There are 5 ways to turn a row about zero (a turn may also mirror it). The second row of each pair is the first, turned, with some noise.
(in the rows, 128 means zero)
Some pairs, each with its turn after it:
[ 91 117  94 102 126]
[161 115 126 151 167]
dute

[157  98 120 179 153]
[122 179 126 169 153]
dor

[176 167 169  85 159]
[121  66  94 135 183]
gepo

[164 103 136 135 106]
[129 166 147 107 146]
dor

[ 96 162 123 179 115]
[176 140 172 131 156]
dofe

[116 136 146 155 102]
[128 131  94 108 148]
dor

[101 120 124  77 176]
[121  79 136  79 152]
tofo

[172 112 169 146 169]
[ 70 127  99  87 111]
dute

[112 141  87 173 173]
[100 109 126 141  59]
gepo

[154 171 170  88  90]
[110 126 162  93  60]
dofe

[172 177  84  87 158]
[154 169  82 137  61]
dofe

[172 179  97 102  98]
[120  99 161 185  87]
dute

[131 126 142 142  79]
[156 162 134 153 144]
gepo

[151 125 120  84 126]
[140 120 172 113 111]
dor

[ 84 110 171  85 154]
[102 154 133 119 199]
dute

[133  90 130 157  90]
[ 94 125 161 155 156]
dofe

[170  87 106 170 172]
[143 121  68 105  70]
gepo

[145 160 123 121 137]
[125 101 137 144 109]
tofo

[123 133  84 137  95]
[132 102 140 126 176]
dor

[ 92  79 141  96 148]
[124 144  98 128 192]
dute

[143  91 117  77 152]
[ 96 105  69 133 111]
dofe

[167 135  79 138 109]
[ 79 136 137 169 111]
tofo

[174 130 124 138  94]
[157 151 147 104 159]
dor

[157 177  99  98  81]
[133 115 167 193  91]
dute

[108 171 159  88 100]
[142  98 156  99  76]
dofe

[134 177 170  95 112]
[126 101 141 157 188]
gepo

[ 99 145  84 168  96]
[108 138  74 173 139]
tofo

[165 173  90  84 129]
[ 64 122  97 143 163]
gepo

[167 105 109  89 136]
[ 88 124 175 116 131]
tofo

[124 142  86 162 103]
[100 141  95 171 125]
tofo

New pairs, each followed by its turn:
[ 86  97 128 166  85]
[162 177 168 135 101]
gepo

[143 112 169 141  83]
[ 85 126 177 118 131]
dofe

[170 140 158 135 109]
[148 146 162 149  99]
tofo

[142 100 161 146 112]
[117 167 104 115 111]
dute

[176 136 144 155 103]
[164 170 126 106 151]
dor

[145  80 172 122  97]
[ 62 109 146 115 137]
dofe

[105 122  98  91  89]
[160 135 131 182 148]
dute

[152 112 168 149 126]
[ 94 145 145 102 144]
dofe

[151 144 177 115 112]
[152 149 118  84 103]
dor

[ 92 151 158 163 104]
[179 140  90 150 131]
tofo

[123 115 150 180 172]
[122 124 111  58 126]
dute

[179 167 169  85  83]
[138 127 104 160 217]
gepo

[126 134 154 118  81]
[130 173 146 154 116]
dute

[114 128 114  87 128]
[118 102 143 123 161]
tofo

[ 83 110 167  77 111]
[113  53 134 101 111]
dofe

[180 111 102 114 161]
[ 80 122 161 109  98]
tofo

[ 90 179  76 128 100]
[187 104 181 153 126]
dute

[122  85  99  89  89]
[ 93 152 151 130 189]
tofo

[ 90 140 127 101 143]
[113  91 121 132 101]
dor

[ 81 149 130  83 102]
[116  68 123  94 110]
dor

[146 113 160 171 140]
[112 147 109  82 103]
dute

[123 104 109 109 132]
[137 119 105 145 149]
dute

[158  80  76 115 149]
[100 151  82  78 105]
gepo

[143 136 103 170 113]
[155 116 125 118  84]
dute

[128  94 117 102 180]
[108  96  91 124 170]
dute

[170 143 177 122 106]
[ 81 164 139 139  93]
dute

[ 90 120 145 114  78]
[146 164 175 129 154]
gepo

[151 100 135 170 173]
[112 112  88  76 115]
dute

[145 157  85  98 102]
[140 100 148 182 113]
dute

[108 135 128 161  95]
[144 155 150 159 115]
gepo

[172  98 135  87 136]
[131 127  85  86 163]
gepo

[129 141 150 132 129]
[152 125 132 131 117]
tofo

[ 97 131 109  98 129]
[111  85 139 130 118]
dor

[ 92 168 126 157 153]
[148  94  77 132 113]
tofo

[175 174 103 126 125]
[196 121 148 135 139]
dor

[174  97 160  87 117]
[127 167 171  88  99]
dor

[ 87  91  94  79 114]
[ 72  81 168 121 129]
dor

[135 114 162 147 155]
[164  98 118 120 115]
gepo

[ 78 150 147 124  80]
[116  85  89  80 137]
dor

[111 144 110 156  89]
[124 165 147 167 116]
gepo

[170 124  84 152  86]
[116 185  84 155 120]
gepo

[101 108  94 159 114]
[ 99 116 118 145 175]
dor

[162 127 136 136  78]
[148 164 104 155 157]
gepo

[102  89 147 103 117]
[ 78 127 135 103 114]
dor

[109 142 153 123 100]
[164 131 129 145 149]
tofo

[158 140 123  76 105]
[152 112 173  94 114]
dor

[146  78 167 100 111]
[ 96 173  87 151 138]
dute

[ 87 141 108 109  95]
[156  87 146 153 110]
dofe

[168 127 160 144 133]
[ 93 141 118 111  95]
dute

[ 89 112  98 150  97]
[193 141 121 129 133]
dute

[159 151 155 140 108]
[150 122 108 165 151]
gepo

[ 90 124 151  86 118]
[130  72 129 109 112]
dofe

[110 103 151  96 105]
[100  80 136 123 117]
dofe

[135 153 171  92  81]
[149 120 123  57 106]
dor

[ 83 164 177 152 100]
[130 111  54  91 127]
dor

[108 163 142  77  88]
[141  80 130  74 110]
dor

[140 168  84  80  87]
[141 105 163 201 117]
dute

[126 163  88  79 146]
[166 122  89 143  77]
dofe

[106 171 144  94 123]
[148  87 114 105  95]
dor

[180 155 178 113  80]
[161 133  99 167 197]
gepo

[174 148 129 135 166]
[172 157 141 157 111]
dor

[121 178  91 143 141]
[166  91 114 161 143]
dor

[ 78  81 119 159 132]
[132  92 128 146 189]
dofe

[128 163 161  91  87]
[122 110 166 105  72]
dofe

[136 111 108 122 100]
[146 133 109 155 119]
dute

[135 171 151 177  97]
[167 143 105 178  96]
tofo

[171 132  79  82 156]
[103  63 110 172 130]
dute

[168 150 159  84 153]
[142  95 187 116 105]
tofo

